The groups are shells around one centre, one inside the other: the same stretched ball of 6 dimensions in 9 sizes.
Some rows, each with its group after it:
| -36 |  20 |  16 |  26 |  -5 |  -1 |  -1 |  67 |   2 |  37 |   1 |  -2 | -32 |  -7 |  36 |  -3 |   5 |  55 | -55 |  -7 |  18 |  27 | -28 |  56 | -50 |	(3)
| -48 |  25 |  -3 | -19 | -27 |   9 | -44 |  78 |   6 |  33 |  -9 |  -1 | -17 | -10 |  42 | -33 | -15 |  51 | -32 |  -5 |  39 |  41 | -31 |  25 | -58 |	(0)
| -16 |  23 |  31 |  23 |  13 |  20 |   4 |  37 |  13 |  65 |  26 | -21 | -29 | -22 |  37 |   4 |  22 |  65 | -47 |  10 |  17 |   7 |   4 |  92 | -45 |	(6)
| -41 |  18 |  -1 |   9 | -19 |  -1 | -26 |  83 |   0 |  26 |  -5 |   1 | -30 |  -6 |  36 | -12 |   5 |  58 | -60 |  -5 |  27 |  43 | -40 |  43 | -55 |	(6)
| -38 |  29 |  24 |  14 |  10 |   8 |   2 |  43 |  16 |  58 |   9 | -11 | -30 | -20 |  46 | -19 |  -4 |  55 |  -9 |   5 |   6 |  11 |  -2 |  69 | -42 |	(8)
| -30 |  12 |   3 | -11 | -17 |  24 | -41 |  72 |  11 |  46 |  13 | -10 | -15 | -18 |  36 | -24 | -15 |  62 | -53 |   8 |  31 |  27 | -10 |  47 | -46 |	(2)
|  -9 |  17 |  39 |  25 |   2 |  29 |  10 |  37 |   8 |  61 |  26 | -16 | -18 | -16 |  30 |  11 |  11 |  54 | -71 |  -9 |  33 |   0 |   0 |  72 | -53 |	(0)
| -14 |  35 |  41 |  12 | -10 |  28 |  -2 |  41 |  -1 |  59 |  17 | -22 |  -5 |  -9 |  33 |  19 |  35 |  58 | -76 | -11 |  72 |  16 | -13 |  68 | -70 |	(8)
| -49 |  23 |  -9 | -29 | -20 |  12 | -49 |  71 |  15 |  38 |  -6 |  -1 | -22 | -19 |  46 | -49 | -27 |  47 |  -7 |  -1 |  22 |  35 | -22 |  24 | -52 |	(4)
| -28 |  21 |   0 | -15 |  -4 |  21 | -43 |  58 |  17 |  53 |  17 | -18 | -27 | -27 |  42 | -26 |  11 |  67 | -29 |  19 |  20 |  29 |  -6 |  70 | -47 |	(4)
| -40 |  45 |  34 |  12 |  -7 |   9 |  -5 |  56 |   0 |  58 |   3 | -19 |  -8 |  -6 |  45 |   4 |  23 |  67 | -41 |   5 |  61 |  28 | -16 |  71 | -59 |	(7)
|  -9 | -15 | -16 | -21 | -27 |  37 | -57 |  73 |  15 |  30 |  22 |   1 | -28 | -25 |  21 | -30 | -25 |  44 | -83 | -13 |  12 |  23 | -19 |  21 | -51 |	(7)
|  -4 |  23 |  45 |  18 |   2 |  36 |   8 |  28 |   9 |  68 |  30 | -23 | -11 | -18 |  30 |  15 |  20 |  55 | -71 |  -9 |  47 |  -3 |   4 |  76 | -58 |	(8)
| -21 |  -4 |  -6 | -17 | -18 |  33 | -49 |  72 |  17 |  43 |  21 |  -6 | -20 | -25 |  31 | -33 | -30 |  56 | -59 |   5 |  14 |  20 |  -4 |  38 | -41 |	(3)
| -16 |   6 | -12 | -26 | -27 |  31 | -57 |  67 |  11 |  33 |  14 |  -6 | -25 | -22 |  28 | -25 |   1 |  48 | -68 | -10 |  33 |  33 | -25 |  30 | -62 |	(8)
| -30 |   8 |  28 |  32 |   0 |  10 |  17 |  53 |  10 |  44 |   8 |   4 | -28 | -11 |  33 | -12 | -33 |  39 | -47 | -20 |   0 |   0 | -11 |  41 | -41 |	(7)
| -50 |  40 |  18 |  16 |  -2 | -11 |   4 |  52 |   5 |  37 | -14 |   1 | -36 |  -8 |  46 | -16 |   6 |  40 | -10 | -18 |  18 |  28 | -35 |  45 | -60 |	(0)
| -11 |  10 |  20 |  14 | -11 |  24 |  -6 |  48 |   6 |  41 |  17 |  -5 | -27 | -14 |  25 |   2 |   7 |  42 | -78 | -24 |  28 |  11 | -21 |  46 | -61 |	(3)
| -10 |  19 |  19 | -11 | -22 |  39 | -34 |  54 |   4 |  52 |  22 | -19 |  -5 | -16 |  29 |   1 |  18 |  58 | -84 |  -7 |  65 |  22 | -12 |  52 | -67 |	(1)
| -16 |   7 |  22 |  15 | -12 |  27 | -14 |  64 |   5 |  50 |  21 | -12 | -13 | -12 |  28 |   2 |  -4 |  62 | -86 |  -1 |  36 |  15 |  -8 |  58 | -48 |	(6)
| -47 |  11 | -11 |   3 |  -6 |  -4 | -26 |  74 |  14 |  29 |  -4 |   7 | -46 | -18 |  41 | -39 | -23 |  49 | -18 |  -1 | -16 |  32 | -27 |  39 | -39 |	(2)
| -15 |  26 |  47 |  32 |   4 |  21 |  26 |  28 |   6 |  59 |  18 | -12 | -20 | -12 |  32 |  13 |  12 |  43 | -59 | -22 |  34 |  -4 |  -7 |  65 | -59 |	(1)
| -31 |  17 | -10 | -25 | -12 |  19 | -47 |  57 |  18 |  40 |   8 |  -6 | -34 | -27 |  40 | -39 |  -4 |  47 | -20 |  -1 |  12 |  30 | -18 |  40 | -54 |	(1)
| -32 |  24 |  23 |  31 |   3 |   0 |  11 |  52 |   5 |  42 |   4 |  -4 | -37 | -10 |  37 |   0 |  12 |  50 | -46 | -12 |  12 |  18 | -24 |  62 | -52 |	(5)
| -24 |  12 |  17 |  14 |  -5 |  18 | -14 |  62 |   9 |  49 |  17 | -11 | -22 | -16 |  34 |  -7 |  -1 |  63 | -62 |   5 |  22 |  19 |  -9 |  64 | -44 |	(2)
| -45 |  16 | -15 |  -6 |  -9 |  -3 | -33 |  69 |  13 |  25 |  -7 |   6 | -49 | -20 |  41 | -39 |  -9 |  43 | -15 |  -8 |  -9 |  37 | -35 |  35 | -50 |	(2)
| -41 |  18 |   9 |  27 |   3 | -11 |  10 |  54 |  10 |  28 |  -7 |  10 | -52 | -13 |  38 | -21 | -11 |  32 | -20 | -24 | -18 |  18 | -34 |  39 | -49 |	(3)
| -29 |   4 |  12 |  28 |   6 |   4 |   8 |  52 |  15 |  38 |   8 |   6 | -47 | -18 |  33 | -20 | -23 |  39 | -36 | -16 | -24 |   6 | -17 |  47 | -38 |	(0)
| -13 |  18 |  34 |  29 |  -5 |  20 |  10 |  46 |   2 |  48 |  17 | -10 | -22 |  -9 |  27 |  15 |  17 |  49 | -82 | -19 |  37 |   9 | -18 |  61 | -60 |	(1)
| -24 |   4 |  13 |  19 |  -5 |  12 |   0 |  54 |  11 |  35 |   8 |   6 | -38 | -15 |  30 | -17 | -22 |  35 | -51 | -24 |  -5 |   8 | -21 |  35 | -48 |	(5)
| -34 |  32 |  45 |  44 |  21 |   0 |  39 |  30 |  11 |  61 |   9 |  -9 | -34 | -13 |  43 |   2 |   4 |  48 | -18 |  -9 |   3 |  -2 |  -4 |  78 | -44 |	(7)
| -32 |  33 |  27 |   2 | -11 |  19 | -16 |  55 |   4 |  56 |   9 | -17 |  -8 | -11 |  40 |  -4 |  12 |  62 | -48 |   1 |  56 |  24 | -12 |  61 | -59 |	(2)
| -27 |  32 |  34 |  35 |  16 |   1 |  28 |  29 |  10 |  52 |   8 |  -8 | -43 | -16 |  40 |   2 |  21 |  43 | -25 | -16 |   4 |   6 | -16 |  73 | -54 |	(1)
| -26 |  30 |  16 |   4 |  -4 |  15 | -21 |  54 |   7 |  52 |  13 | -18 | -24 | -17 |  39 |  -3 |  31 |  66 | -48 |   8 |  38 |  30 | -16 |  75 | -57 |	(0)
| -58 |  15 | -18 | -14 | -14 |  -7 | -34 |  73 |  17 |  22 | -18 |  16 | -45 | -18 |  45 | -60 | -45 |  30 |  11 | -16 | -18 |  32 | -35 |   8 | -45 |	(7)
| -14 |  17 |  25 |  17 | -14 |  21 |  -4 |  52 |   1 |  41 |  13 |  -8 | -21 |  -9 |  27 |   9 |  16 |  47 | -84 | -23 |  43 |  17 | -25 |  49 | -65 |	(1)
| -45 |  17 | -10 | -20 | -18 |  11 | -46 |  74 |  14 |  36 |  -1 |  -1 | -26 | -19 |  42 | -42 | -23 |  52 | -21 |   2 |  16 |  35 | -22 |  32 | -48 |	(5)
|  -7 |  -2 |  15 |  12 |   8 |  30 |  -6 |  37 |  23 |  53 |  30 |  -7 | -38 | -30 |  28 | -18 | -16 |  42 | -47 |  -9 | -15 |  -6 |   4 |  58 | -39 |	(6)
| -13 |  -8 |  -3 |  -6 | -24 |  31 | -37 |  69 |  10 |  31 |  17 |   2 | -25 | -18 |  22 | -21 | -25 |  41 | -83 | -20 |  17 |  18 | -21 |  22 | -52 |	(8)
| -48 |  30 |   6 |   4 | -17 |  -3 | -20 |  73 |   1 |  31 | -11 |   0 | -27 |  -6 |  41 | -17 |   3 |  50 | -37 | -11 |  33 |  40 | -39 |  38 | -60 |	(5)
| -27 |   2 | -10 | -14 |   0 |  23 | -40 |  58 |  26 |  48 |  19 |  -6 | -39 | -34 |  38 | -44 | -25 |  54 | -19 |  12 | -17 |  16 |   1 |  53 | -33 |	(7)
| -29 |  33 |  15 | -12 | -25 |  19 | -28 |  55 |   1 |  40 |   0 |  -8 | -13 |  -9 |  36 |  -9 |  14 |  44 | -53 | -21 |  62 |  31 | -32 |  32 | -75 |	(6)
| -38 |  11 |   3 |  31 |   5 | -10 |   3 |  64 |  10 |  29 |  -1 |   7 | -55 | -14 |  36 | -17 |  -6 |  45 | -35 | -10 | -23 |  23 | -31 |  53 | -41 |	(4)
| -12 |  17 |  25 |  32 |  11 |  12 |  11 |  39 |   9 |  49 |  21 | -11 | -42 | -19 |  31 |   9 |  28 |  53 | -61 |  -8 |   6 |   9 | -14 |  79 | -51 |	(4)
| -34 |  16 |   2 | -13 | -27 |  20 | -45 |  80 |   4 |  38 |   5 |  -7 | -10 | -11 |  35 | -19 |  -8 |  61 | -65 |   1 |  48 |  37 | -23 |  37 | -56 |	(0)
| -42 |  10 |  -1 |   6 |  -7 |   1 | -12 |  61 |  15 |  29 |  -6 |  12 | -43 | -17 |  38 | -38 | -36 |  31 | -17 | -22 | -15 |  18 | -28 |  22 | -45 |	(5)
| -16 | -16 | -13 | -11 | -23 |  29 | -43 |  72 |  16 |  27 |  15 |   8 | -33 | -23 |  22 | -35 | -41 |  36 | -71 | -20 |  -3 |  16 | -20 |  14 | -46 |	(4)
| -49 |  40 |   7 |   3 |  -1 | -10 |  -9 |  49 |   9 |  36 | -13 |  -1 | -44 | -14 |  48 | -25 |  14 |  40 |   2 | -14 |  11 |  33 | -36 |  46 | -61 |	(4)
| -35 |  29 |  37 |  43 |  16 |  -4 |  32 |  39 |   9 |  52 |   5 |  -5 | -38 | -11 |  41 |   1 |   6 |  49 | -27 | -10 |   1 |   6 | -14 |  73 | -45 |	(8)
| -26 |   9 |  -9 | -18 |  -6 |  20 | -36 |  49 |  22 |  39 |  11 |  -1 | -41 | -30 |  37 | -42 | -16 |  37 | -17 | -10 |  -7 |  18 | -15 |  35 | -49 |	(6)
| -43 |  30 |  21 |  22 |  -7 |  -5 |  11 |  52 |   3 |  33 | -11 |   6 | -34 |  -5 |  39 | -12 |  -6 |  32 | -29 | -31 |  17 |  20 | -36 |  32 | -61 |	(3)
| -25 |  12 |  20 |  24 |  12 |  10 |  10 |  39 |  18 |  50 |  14 |  -2 | -43 | -23 |  36 | -18 | -13 |  41 | -25 | -11 | -17 |   0 |  -6 |  59 | -40 |	(2)
| -42 |  16 |   0 |  18 |   6 |  -9 |  -2 |  55 |  15 |  30 |  -4 |   8 | -57 | -19 |  41 | -31 | -12 |  37 |  -9 | -14 | -28 |  21 | -29 |  44 | -43 |	(3)
| -39 |   5 | -22 | -24 | -27 |  13 | -55 |  80 |  13 |  22 |  -3 |   8 | -32 | -19 |  35 | -46 | -31 |  41 | -37 | -12 |   9 |  37 | -33 |  11 | -52 |	(5)

New rows, each followed by its group:
| -28 |  -4 | -18 | -14 | -18 |  16 | -38 |  65 |  18 |  22 |   4 |  12 | -44 | -23 |  30 | -45 | -36 |  27 | -37 | -25 | -14 |  21 | -29 |  10 | -50 |	(6)
| -30 |  11 |  -7 |   1 |  -3 |   8 | -30 |  64 |  14 |  36 |   9 |  -3 | -44 | -23 |  37 | -26 |   1 |  53 | -36 |   2 |  -5 |  29 | -22 |  54 | -46 |	(5)
| -38 |  28 |  26 |  37 |   7 |  -6 |  15 |  55 |   4 |  44 |   2 |  -6 | -37 |  -8 |  40 |   2 |  14 |  57 | -40 |  -4 |  11 |  21 | -23 |  72 | -48 |	(6)
| -26 |  33 |  37 |  19 |  -2 |  17 |   2 |  49 |   3 |  60 |  14 | -19 | -12 | -10 |  39 |   9 |  21 |  65 | -57 |   2 |  50 |  17 |  -8 |  75 | -56 |	(3)
| -57 |  37 |  18 |  23 |  -5 | -15 |   4 |  67 |   2 |  36 | -16 |   2 | -30 |  -3 |  47 | -15 |  -4 |  50 | -17 |  -9 |  20 |  32 | -34 |  47 | -52 |	(4)
| -36 |  38 |  38 |  24 |  -3 |   7 |  11 |  50 |   0 |  54 |   3 | -13 | -15 |  -5 |  41 |   7 |  16 |  57 | -47 |  -8 |  48 |  19 | -18 |  65 | -59 |	(3)
| -51 |  14 | -22 | -13 | -14 |  -6 | -40 |  75 |  15 |  20 | -12 |  11 | -48 | -19 |  42 | -50 | -23 |  39 |  -7 |  -9 | -13 |  40 | -39 |  22 | -48 |	(3)
| -23 |   8 |  12 |  30 |  13 |   2 |  13 |  40 |  17 |  38 |  11 |   4 | -58 | -22 |  33 | -16 |  -4 |  35 | -30 | -19 | -31 |   5 | -19 |  56 | -43 |	(4)
| -28 |  22 |  18 |   5 | -22 |  17 | -20 |  67 |  -1 |  40 |   5 |  -8 | -12 |  -6 |  32 |  -1 |   7 |  55 | -74 | -12 |  53 |  29 | -26 |  43 | -63 |	(2)
| -12 |  15 |  33 |  15 |  -6 |  30 |   1 |  41 |   8 |  55 |  21 | -11 | -16 | -15 |  29 |   2 |  -1 |  46 | -69 | -17 |  35 |   2 |  -6 |  53 | -56 |	(2)
| -21 |   5 |  18 |  13 |  -1 |  20 |   1 |  43 |  17 |  44 |  14 |   2 | -33 | -20 |  31 | -22 | -30 |  32 | -40 | -23 |  -5 |  -2 |  -9 |  36 | -46 |	(3)
| -37 |  -1 |  -8 |   8 |  -9 |   5 | -26 |  77 |  14 |  30 |   4 |   7 | -41 | -18 |  35 | -34 | -33 |  49 | -40 |  -3 | -16 |  25 | -22 |  37 | -36 |	(0)
| -19 |  13 |   5 | -11 | -33 |  27 | -40 |  72 |   0 |  32 |   9 |  -5 | -13 |  -9 |  26 |  -6 |   6 |  49 | -90 | -19 |  57 |  33 | -32 |  28 | -69 |	(4)
| -23 |  12 |  18 |   8 |   3 |  23 |  -9 |  46 |  18 |  56 |  20 | -10 | -26 | -24 |  37 | -19 | -14 |  52 | -36 |   0 |   6 |   5 |   2 |  60 | -41 |	(5)
| -42 |  26 |   8 |  -9 | -12 |  10 | -18 |  51 |  13 |  39 |  -5 |   2 | -27 | -16 |  42 | -35 | -21 |  32 | -10 | -22 |  17 |  20 | -24 |  23 | -58 |	(8)
| -19 |  24 |  34 |   2 |  -6 |  31 |  -3 |  35 |  12 |  60 |  17 | -13 | -11 | -18 |  35 |  -9 |  -6 |  42 | -44 | -17 |  40 |   1 |  -2 |  48 | -59 |	(6)
| -27 |  37 |  30 |  23 |  -5 |   3 |  11 |  42 |  -1 |  40 |  -1 |  -6 | -31 |  -6 |  36 |   9 |  33 |  41 | -51 | -28 |  39 |  22 | -35 |  54 | -72 |	(4)
| -31 |  18 |  -9 | -30 | -26 |  25 | -64 |  76 |   9 |  41 |   9 | -13 | -15 | -19 |  37 | -27 |   6 |  65 | -53 |  10 |  47 |  44 | -21 |  44 | -58 |	(1)
|  -7 |  23 |  28 |   7 |   2 |  31 |  -7 |  32 |  12 |  61 |  27 | -20 | -23 | -23 |  32 |   4 |  27 |  54 | -58 |  -5 |  35 |   7 |  -3 |  74 | -59 |	(3)
| -20 |  16 |  10 |  -9 |   2 |  28 | -28 |  44 |  20 |  58 |  23 | -16 | -28 | -30 |  38 | -24 |   1 |  56 | -30 |   8 |  12 |  13 |   2 |  66 | -46 |	(1)
| -40 |  15 |  11 |  27 |  14 |  -7 |  15 |  43 |  19 |  38 |   0 |   8 | -56 | -21 |  41 | -29 | -21 |  32 |  -1 | -18 | -36 |   7 | -19 |  48 | -39 |	(6)
|   1 |  -5 |  16 |  13 |  -8 |  36 | -15 |  51 |  11 |  46 |  31 |  -9 | -27 | -21 |  20 |   0 |  -1 |  50 | -93 | -12 |  16 |   5 |  -7 |  55 | -49 |	(4)
| -32 |   2 | -11 |  -7 |  -7 |  12 | -29 |  60 |  20 |  31 |   6 |   7 | -46 | -26 |  35 | -43 | -29 |  36 | -22 | -13 | -20 |  19 | -20 |  29 | -43 |	(5)
| -36 | -13 | -32 | -26 | -23 |  19 | -66 |  89 |  21 |  25 |   7 |   8 | -36 | -26 |  33 | -58 | -51 |  49 | -39 |   4 | -15 |  33 | -19 |  17 | -34 |	(4)
| -29 |   8 | -14 |  -8 |  -4 |   9 | -35 |  59 |  18 |  32 |   7 |   1 | -51 | -27 |  36 | -35 |  -3 |  43 | -26 |  -6 | -14 |  28 | -25 |  43 | -48 |	(1)
| -15 |  14 |  27 |  35 |  11 |   9 |  23 |  31 |  11 |  44 |  14 |  -1 | -47 | -18 |  30 |   0 |   7 |  33 | -47 | -27 |  -8 |  -1 | -18 |  58 | -53 |	(4)
| -26 |  18 |   8 |   7 |  -7 |  15 | -28 |  69 |   6 |  47 |  16 | -16 | -26 | -16 |  36 |  -4 |  22 |  73 | -64 |  15 |  29 |  33 | -15 |  75 | -48 |	(7)
| -19 |   5 |  -7 | -28 | -39 |  36 | -63 |  82 |   4 |  33 |  13 |  -7 |  -6 | -14 |  26 | -19 |  -8 |  56 | -90 |  -7 |  58 |  38 | -26 |  23 | -63 |	(7)
| -31 |  11 |   7 |   4 | -23 |  13 | -19 |  69 |   4 |  28 |  -1 |   6 | -24 |  -8 |  30 | -17 | -19 |  37 | -63 | -26 |  27 |  24 | -33 |  19 | -59 |	(0)
| -15 |  25 |   8 | -19 | -24 |  33 | -49 |  63 |   3 |  48 |  19 | -22 |  -9 | -16 |  32 |  -1 |  35 |  67 | -80 |   4 |  70 |  38 | -19 |  59 | -69 |	(7)
| -44 |  39 |  34 |  26 |   8 |  -4 |  24 |  37 |   9 |  51 |  -5 |  -2 | -31 | -10 |  46 | -12 |  -4 |  38 |  -5 | -19 |  12 |   9 | -18 |  53 | -53 |	(8)
| -39 |  19 |   9 |  -2 | -20 |  14 | -29 |  75 |   5 |  40 |   2 |  -4 | -14 | -10 |  38 | -19 | -15 |  57 | -52 |  -2 |  38 |  30 | -21 |  39 | -52 |	(2)
| -37 |  11 |  -6 | -14 | -18 |  17 | -46 |  78 |  12 |  39 |   6 |  -5 | -21 | -18 |  38 | -33 | -20 |  59 | -43 |   7 |  21 |  33 | -16 |  40 | -45 |	(5)
| -41 |  18 | -12 | -24 | -15 |  14 | -50 |  69 |  16 |  38 |   2 |  -4 | -28 | -23 |  42 | -43 | -15 |  52 | -18 |   4 |  15 |  35 | -19 |  36 | -49 |	(2)
| -26 |  20 |  27 |  -2 |  -8 |  30 | -12 |  46 |  14 |  61 |  16 | -12 |  -8 | -18 |  38 | -18 | -21 |  50 | -38 |  -5 |  35 |   5 |   3 |  47 | -49 |	(7)
| -30 |   1 | -19 | -14 | -34 |  13 | -49 |  84 |   5 |  14 |  -3 |  10 | -33 | -12 |  27 | -29 | -17 |  38 | -69 | -24 |  19 |  40 | -45 |   7 | -61 |	(7)
| -51 |  26 |  -1 |   3 | -16 |  -8 | -18 |  69 |   5 |  24 | -17 |   9 | -37 |  -8 |  41 | -28 | -10 |  37 | -22 | -22 |  14 |  36 | -44 |  23 | -59 |	(2)
| -38 |   3 |  -8 | -10 | -13 |  14 | -34 |  69 |  18 |  34 |   3 |   6 | -33 | -22 |  37 | -45 | -42 |  42 | -24 |  -7 |  -7 |  21 | -16 |  24 | -40 |	(5)
| -30 |   5 |  -5 |  10 |   4 |   3 | -10 |  51 |  19 |  30 |   5 |   8 | -58 | -25 |  35 | -34 | -17 |  32 | -19 | -18 | -33 |  14 | -24 |  38 | -44 |	(8)
| -48 |  -5 | -36 | -19 | -28 |   2 | -63 | 101 |  13 |  12 |  -7 |  14 | -41 | -18 |  35 | -53 | -41 |  49 | -40 |  -1 | -11 |  48 | -39 |  12 | -40 |	(7)
| -45 |  20 | -19 | -14 | -25 |  -2 | -50 |  85 |   4 |  19 | -11 |   3 | -37 | -12 |  39 | -30 |   5 |  52 | -42 |  -6 |  23 |  54 | -47 |  30 | -61 |	(6)
|  -9 |   3 |  15 |   2 |   5 |  34 | -12 |  34 |  24 |  57 |  29 | -10 | -32 | -32 |  31 | -23 | -17 |  42 | -39 |  -8 |  -5 |  -5 |   7 |  56 | -42 |	(4)
| -40 |  -6 | -22 |  -5 | -26 |   5 | -43 |  92 |   9 |  14 |  -5 |  15 | -38 | -13 |  30 | -39 | -40 |  42 | -55 | -15 |  -5 |  37 | -39 |  10 | -44 |	(6)
| -19 |  27 |  30 |  10 |  14 |  24 |  -2 |  30 |  18 |  70 |  25 | -22 | -26 | -27 |  41 |  -8 |  16 |  61 | -25 |  10 |  17 |   4 |   9 |  87 | -45 |	(7)
| -22 |  11 |  18 |  25 |   3 |   9 |  10 |  43 |  11 |  39 |   9 |   2 | -43 | -17 |  31 | -10 |  -5 |  34 | -45 | -25 |  -6 |   6 | -21 |  46 | -51 |	(2)
| -16 |   9 |  17 |  27 |   6 |  13 |   2 |  48 |  11 |  45 |  19 |  -7 | -41 | -19 |  31 |  -2 |  10 |  53 | -59 |  -6 |  -2 |  11 | -13 |  69 | -45 |	(3)
|  -3 |   4 |  28 |  30 |   7 |  26 |   9 |  39 |  12 |  53 |  30 | -11 | -34 | -21 |  25 |   6 |   7 |  50 | -74 | -11 |   5 |  -2 |  -3 |  71 | -46 |	(6)
| -12 |   4 |  -1 |  -8 | -13 |  27 | -33 |  53 |  14 |  38 |  18 |  -4 | -34 | -24 |  27 | -20 |  -1 |  42 | -61 | -15 |  13 |  19 | -19 |  40 | -56 |	(0)
| -33 |  35 |  41 |  31 |  -1 |   7 |  15 |  51 |   0 |  55 |   6 | -14 | -15 |  -4 |  39 |  12 |  17 |  61 | -55 |  -5 |  45 |  17 | -15 |  72 | -55 |	(6)
| -26 |   5 |  15 |  34 |   9 |   2 |  17 |  46 |  14 |  36 |   8 |   7 | -52 | -18 |  32 | -15 | -17 |  33 | -36 | -23 | -27 |   3 | -19 |  48 | -41 |	(8)
